There are 11 hidden switches. A switch that is on adds its own fixed numbers to the row, and there is some noise. The rows also spread widely along 13 directions, which tell nothing about the answers.
(in the rows, 128 means zero)
Known rows, each followed by its switches (1 for on, 0 for off):
[139 127  94 101 147 107 116 160 129 125 113 129 133 157 120 120 116 127
 103 142 134 135 136 119 131 106 124 151 131 139  86]	0 1 1 1 0 0 0 0 1 0 1
[143  48 131 158 168 212 123 139 142  76 150  76 114 162 167 154 135  56
 158 133  84  85 127 147 129  87 120 133 125 103 106]	0 0 1 0 1 0 0 0 0 0 1
[153 140  56 137  89 143  90 118 134 166 119 108 136 164 145 129 134  82
  92 157 158 144 155 100 108 135 174 141 162 171 119]	0 0 0 0 1 0 0 1 0 1 0
[145 140  98 160 121 152 133 119 124 170 125  99 127 125 139 172 141 110
 123 151 125 117 142 109 141 159 149 137 141 143 147]	0 0 1 0 0 0 0 0 1 0 1
[117 151 118 156 112 141 116  63 126 167 114 167  57 170 174 126 115 173
 143 111 129 147 117  99 118 141 107 104 167 168 174]	0 1 1 0 0 1 0 0 0 0 1
[141 169 109 157 170 106 171 160 116 133 126 130 116 118 118 111  78 141
 173 118 142 127 117 131 160 148 129 148 112 122  89]	0 0 1 1 0 1 1 1 0 0 1
[140  69  95 114 188 164 140 174 131 116 134 119 132 169 126 134  97 112
  84 150  94 111 150 139 140  86 111 140 117 121 134]	1 0 1 1 1 1 0 0 1 0 0
[139 155 118 114 131 124 128 123 130 105 133 137 105 128 143 119 110  80
 150 120 125 119 107 152 129 105 141 151 123 109 121]	0 0 1 1 1 0 1 0 0 0 1
[156 134  63 123 126 126 120 158 111 127 133  99 133 181 131 115 113 109
 132 134 161 153 141  95 117 137 163 166 154 166  56]	0 1 1 1 1 1 0 0 1 0 1
[105 157 133 155 168 113 161 149 120 114 113 156 100 118 147 114  96 207
 157  90 104 110  90 143 165 143  89 143 136 129 163]	0 1 1 0 0 0 0 0 0 1 1
[186 144  94 110 159 130  81 106 124 104  92 152 117 161 213 103  73 115
 166 133 118 154  90 109 147 102  72 140  90 123 153]	0 0 1 0 0 1 0 0 0 1 1
[124 174 106 132 100  96 131 146 111 149 147 141 135 118  89 108  94  70
 110 161 162 121 152 141 111 149 173 139 124 171 100]	0 0 1 0 0 1 0 0 0 0 0
[123 164  88 107 104 120 147 109 104 156 113 165  99 154 179 102 104 148
 140  85 112 161 113 108 136 129 148 152 169 158 186]	1 1 1 0 0 1 1 0 1 1 1
[124 108 120 117 161 163 231 138 118 115 219 104 115 133 129 109  92  87
 143 114 121 143 150 168 157 152 168 132 129 121 127]	0 1 1 1 1 0 0 0 0 0 0
[127 158 134 126 140  92 143 136  99 155  69 166 108  81 133 136  97 111
 171 107 115 105 106 117 154 124 110 139 111 105 132]	1 0 0 1 0 1 1 1 1 0 1
[136 178  92 135 122 110 166 109 131 193 119 135 111 118 134 138 125 106
 132 122 159 166 139 122 135 141 174 138 142 121 123]	0 0 0 1 1 1 0 0 1 0 1
[122 146 120  80 121 113 124 105 121  94 149 154  87 186 133  75 102 162
 154  85 137 123 112 126 138 127  89 143 180 147  89]	1 1 1 1 0 0 0 0 1 1 1
[115 125 129 141 108 157 111 130 130  94 122 113 113 128 150 138 141  73
 155  97 101  73  95 153 141 100 132 159 156 107 132]	0 0 1 1 1 0 0 1 0 0 1
[174 165  95 123 172 163 107 156 134  42 164 108 124 158 138 122  77 149
 134 144 119  87  88 158 166 148 103 184 100 118 149]	0 1 1 0 1 1 0 0 1 1 1
[128 138 123 129 179 121 136 156 148 110 115 138 120 128 121 134 112 150
 129 130 115 120 101 149 149 106 107 149 110  92 109]	0 0 1 0 0 1 0 1 0 0 0
[123 129 136  86 113 135 191  63 111 174 133 172  94 104 178 118 110  73
 123  89  97 119 125 145 180 122 103 109 145 111 226]	0 0 1 1 1 0 0 0 1 1 0
[143 107 122 114 159 185 159  85 146 112 191 111  72 170 142 133 110  96
 158 129 117 138 140 135 134 118 142 125 139 107 101]	1 1 1 1 0 0 1 1 0 0 1
[146 139  71 157  91 124 113 160  65 137  87 106 137 131 193 143 119  95
 181 118 132 149 109  82 111 157 186 174 139 164 119]	0 0 0 1 1 1 0 0 1 1 1
[175 145 123  82 148 152 103  84 166 100 147 116 119 130 142 152 135  89
 120 147 107 101 101 153 173 110  81 146 109  69 151]	0 0 1 1 0 0 0 0 0 0 1
[159 154 100 151 145 121 128 112 146 171  78 129 119 119 158 129 116 108
 155 111 148 126 123 108 162 122  99 128 132 119 125]	0 1 0 1 1 0 0 0 1 0 1
[154 125 119  96 200 116 114 147 128  83 124 160 104 138 164 124  65 149
 136 173 117 166 106 143 123 107  99 132  46 104 139]	0 1 0 1 0 0 0 0 0 0 0
[108 132 114 141 129 132 129 136 120 131 140 132 100 143 119 143 122 154
 138 139 125 132 127 132 110 144 150 136 144 131 117]	1 0 0 1 0 1 0 0 0 0 0
[149 182 101 139 145 106 143 122 126 149  90 131 105 119 159 148 137 149
 176 107 142 157  94 105 134 136 149 166 141 106  97]	0 0 1 0 1 0 1 0 1 1 1

New rows. What belongs after each?
[166  97 128 132 172 182 128 153  97  62 154  87 120 122 144 173  98  99
 151 156  92  66 108 134 164 158 102 158  87 116 149]	0 1 1 1 1 0 0 0 1 0 1
[134 142  86 129 145 121 124 180  92 102 120 129 127 145 144 132  95 174
 118 130 112 129 100 114 140 149 127 171 127 154 156]	0 1 1 1 1 1 0 0 0 0 1
[123 174  63 134 125 130 150 124 147 176 130 164 122 180 158  69  76 146
  81 107 139 163 148 144 151 107 139 129 154 166 204]	0 0 1 0 0 1 0 1 1 0 1
[117  79 130 113 108 164 127  97 114 124 160 121  93 168 121 132 142 101
 110 135 115  91 149 114 123 138 115 112 177 158 103]	0 0 1 0 0 0 0 1 0 1 0
[106 113 133 167 172 129 178 140  77 162  91 128  86 108 165 186 123 202
 191 105  93 139 102  83 147 162 118 134 135 114 137]	1 0 1 1 0 0 0 1 1 0 1
[197 145  64 134 116 122 123 109  95 177 102 109 136 150 194 117  89  66
 183 132 164 180 140  58 144 155 138 138 120 167  93]	0 1 1 1 0 1 0 0 1 0 1
[128 127 122 139 149 128 196 164 103 138 129 119 140  93 153 126  98  49
 179 111 115 138 133 140 148 122 175 151 102 119 109]	0 1 1 0 0 1 0 0 1 0 1
[116 105 137 102 167 118 152 131 122 139 113 146 113 120 112 138 131 160
 115 119 111 114 125 125 142 128  82 118 143 110 127]	1 0 0 0 1 0 0 0 0 0 0
[154 130  98 120 182 114 146 151 126 132 134 120 119 160 104 122  99 150
 116 148 153 135 144 116 142 132 105 135 124 132  69]	0 0 1 1 1 0 0 0 1 0 1
[150 137 100 109 146 146 126  86 111 132 162 133  69 184 129 137 104 170
 129 141 140 142 129  92 125 162 113 132 158 152 106]	1 1 1 1 1 1 0 0 0 1 1
[140 140  72  77 146 118 143 137 126 170 116 151 131 142 156 135 112 129
  62 136 103 179 135 121 140  96 145 149 132 129 197]	1 1 1 1 1 0 0 0 0 0 1
[133 123 138  95 136  96 136 142 101 127  90 126 122  97 116 167 154 125
 155 124 120 113 102 104 146 141 109 154 126  92  72]	0 0 0 1 0 1 0 0 1 0 1
[140 122 137 146 168 144  90 149 127  73 108 133 104 135 146 132  90 118
 175 134  99  86  98 135 123 103  94 144 102 123 116]	1 1 1 0 0 0 1 0 0 0 1
[112 100  86 139 124 151 132 162 104 137 116 113 122 147 157 154 132 127
 123 116  98 135 122 107 120 120 167 160 164 146 145]	1 1 1 1 1 0 0 1 0 0 0
[154 125  84 191 129 175 114 134 126 150  93  84 133 139 158 160 139 129
 136 112 111  69 118  99 174 152 105 151 169 146 159]	0 0 1 0 1 0 0 1 1 1 1
[165 107 112  78 155 140 133 132 154  93 117 123 143 146 144  89 116 100
 135  80 117  89 103 141 201 102  46 147 141  89 124]	0 1 0 1 1 1 0 0 1 0 0
[113 146 141 111 142 114 177  75 148 151 145 152  71 143 117 116 141 151
 156  84 147 141 112 133 145 129 104 120 178  94  80]	0 0 1 1 1 1 0 0 0 0 0
[161 123  85 133 168 108 106 176 119 111 101 109 131 167 133 114  93 110
 164 146 159 144 134  92 119 108 135 159 116 143   4]	0 1 1 1 0 0 0 1 1 1 1
[142 132 125 120 156 124 180  84 128 190 121 132  89 121 127 161 139 109
 141 122 141 144 139 103 150 133 123 118 144 100  91]	0 0 1 1 1 1 0 0 1 0 1
[167 130  81 113 159 125 146 133  83 159 112 149 108 139 172 129  61 105
 131 151 119 161 144  89 130 131 140 135 100 161 160]	1 1 1 1 1 0 1 0 1 1 1
[180 136 102  70 148 135  68  92 101 100  99 147 100 160 173 149 104 170
 130 144 112 123  82  79 148 146  49 149 122 123 161]	1 0 1 0 1 0 0 1 1 1 0
[157 120 118  81 131  82  81 114  97 130  59 169 121 140 149  97 106 123
 127 121 137 114 114  80 138 118  38 118 135 152 105]	0 0 0 0 1 0 0 0 0 1 1
[142 113 116  63 100 150 141 112  76 107 136 121 130 134 165 132 129 136
 135  82  81  98  97  94 190 174  78 156 171 141 195]	1 1 1 0 0 0 0 1 1 0 1
[174  90  94  72 163 142 126 126 122 114 149 121 127 177 135 116  99 101
  94 157 130 135 148 113 144 119  86 127 115 133 108]	0 0 1 1 1 0 0 0 1 0 0
[154 181 113 164 169 130 156 123 113 125 125 122  97 120 163 134  84 154
 205 112 151 144  95 113 155 169 125 150 112 120 113]	0 1 1 0 1 0 0 1 1 0 1
[120 121 111 158 162 156  96 146 142  82 135 114  85 188 132 150 128 224
 134 143 122 115 109 135 114 139 111 143 139 128 115]	0 0 0 1 0 0 0 0 1 0 1
[154  74 114 106 179 151 163 169  86 109 149  90 143 135 119 154 111 111
 133 150 109 115 142 105 144 158 115 144 116 129  94]	1 0 1 0 1 0 0 0 1 0 0
[177 152 121 128 158 134 132 129 120 107 145 108 117 120 107 135  92  71
 156 157 153  96 132 124 142 154 124 144  99 132  73]	0 1 1 0 1 0 1 0 1 0 1
[129 116 123  75 112 150 150  98 125 129 155 141 122 137 143 103 110  83
 104  96  89  93 132 146 181 118  86 124 159 134 201]	1 1 1 1 0 0 0 0 0 0 1
[142 105 104 159 120 164 148 127  98 147  90 124 124 115 213 129  97  72
 193  80  95 116 111 111 162 130 118 135 135 132 195]	1 1 0 1 1 1 0 0 1 0 0
[113 141 107 115 141 106 134 136  98 135  89 164 108 138 181 115 101 169
 157  89 110 167  89 109 126 116 114 144 143 129 158]	1 0 1 0 1 0 0 1 0 0 0
[157 157  99 168 125 149 116  83 144 186 108 119 105 130 146 167 137  90
 129 147 143 125 133 105 132 135 137 125 142 132 137]	0 0 1 0 1 1 0 0 0 0 1
[123  94 143  35 124 125 112  72 102  99 129 182  62 170 166 120 126 135
 131 104  93 142  96 111 113  97  77 121 155 116 147]	1 0 1 1 1 0 1 0 0 0 0
[151 104 109 115  98 183 105  85 111 103 165  97  96 188 168 133 128  88
 171 115 117 113 124 107 131 143 124 140 170 142 114]	1 0 1 1 0 1 0 0 1 0 1
[204 117  61 102 173 173 114 128 114 100 160  76 131 187 164 161 116 150
 115 178 130 160 126  89 142 167 126 163 113 132 121]	0 0 1 0 1 0 0 0 1 1 1
[128 153 121 132 134 126 122  98 130 142 116 163  79 138 133 129 110 157
 113 130 125 110 119 132 135 134  98 115 138 137 177]	0 0 0 1 1 0 1 0 0 0 1
[136 133 140  95 166 141 171  98 169 127 128 145 106 124 134 118 128 100
 128  82 105  96 107 171 194  80  74 135 140  58 147]	0 0 1 1 1 1 0 0 1 0 1
[106 120 132 172 112 195 110  87 118 118 153 134  62 165 142 150 113 149
 126 117  89  54 115 142 137 146  96 119 174 155 214]	1 0 1 1 1 1 0 0 0 0 1
[144 111  94 141 116 127 158 162  70 163 119 109 157 120 138 121  97  90
 123 131 125 107 160  88 162 176 125 129 137 198 146]	0 1 1 0 0 0 0 0 1 0 1
[135  87 128 123 154 151 158  87 142 181 105  98  88 133 143 210 205 131
 142 129 114 148 133  76 131 123 143 134 171  89  60]	0 1 1 0 0 0 0 0 1 1 1
[160 157  90 100 117 109  83 114 115 130 105 141 113 148 147 139 116 116
 117 155 143 135 114 105 117 130 125 155 127 140 117]	0 0 1 1 1 0 0 0 1 1 0
[174 165 127  88 171 104 108  73 154 113 119 176  86 157 148  80  63 163
 155 129 161 135 109 127 167 131  23 103  98 116 125]	0 1 0 1 0 0 0 0 1 0 0
[113 129 142 118 114 109  48 116 109  89  92 161  77 163 123 126 118 141
 153 130 136  94  97 102  78 114  83 132 156 161  71]	1 1 1 0 1 0 0 0 0 0 0
[159 109  76 115 169 148 101 163 105 103 118 119 117 170 159 162 105 138
  99 176 106 141 120 109 117 115 140 168 100 132 134]	0 0 1 1 1 1 0 0 1 1 1
[137 166  82 116 151 115 102 183 104  86 140 126 123 172  90 115  86 171
 112 148 147 113 118 124 115 144 141 182 137 154  73]	1 0 1 0 1 1 0 1 1 1 1
[109 136 102 147  96 152 122 134 111  98 140 113 102 163 175 120 127 113
 189  87 118 128 100 139 104 124 179 170 179 135 112]	1 0 1 1 1 0 0 0 1 1 0
[145 164 120 125 159  88 125 168 120 127  94 139 146  79 109 146 102 105
 127 151 128 100 106 141 151 127 110 155  88 107 122]	0 0 1 1 1 0 0 0 0 0 0
[152 133  86  83 150 134 170 106 122 180 147 130 113 143 126 143 116 119
  83 140 125 150 157 108 158 136 135 136 148 131 148]	1 1 1 1 1 0 0 0 1 1 1
[147 134 143  58 194 121 125 107 149 100 133 147  93 118 107 190 152 177
  83 172 102 125  90 139 142 119  84 150 102  55 126]	0 0 1 0 1 0 0 0 0 1 0
[152 132 101 135 156 139 148 125 145 158 102 127 128 127 152 127 106 112
 128 110 115 108 128 124 192 113  89 133 130 115 158]	0 1 1 1 0 0 0 1 1 0 1
[165 132 120 108 172 139 161  99  96 120 133 135  84 138 150 137  93 161
 158 119 119 113 106  99 178 166  73 133 123 116 136]	0 0 1 1 1 0 1 1 1 1 1
[152 118 103 143 163 130 108 139 130 126 108 141 116 170 143  82  63  83
 154 123 140 115 141 125 129  83  85 119 122 149  87]	1 0 1 1 1 1 0 0 0 0 1
[116 125 119 124 135 138 185 115 132 139 132 136 105 126 173 104 121 101
 161  71 115 140 120 146 157 110 138 133 158 109 143]	0 1 0 1 1 0 0 0 0 1 1
[149 127  92  72 131  90 108 164 100 121  83 170 152 134 158  88  80  47
 102 138 125 139 125 127 125  74 124 154  97 141 125]	0 0 1 0 1 1 0 0 1 1 0
[ 89 139 172 119 142 121 152  96 150 104 137 147  62 135 115 130 150 129
 180  91 130 107 105 152 118 101 127 136 165  92  43]	0 1 1 0 0 0 0 0 1 1 1
[103 182 164 181  96 119 105  82 119 105 111 149  58 122 153 122 121 163
 242  87 157  97  76 126 112 176 109 124 158 139  96]	0 1 0 0 0 0 0 0 1 0 0
[157 170 105 122 157 119 104 100  90 123 120 142  61 155 153 173  99 217
 153 159 148 163  90  73 119 185 111 148 113 142 122]	0 1 1 1 1 0 0 1 1 0 1
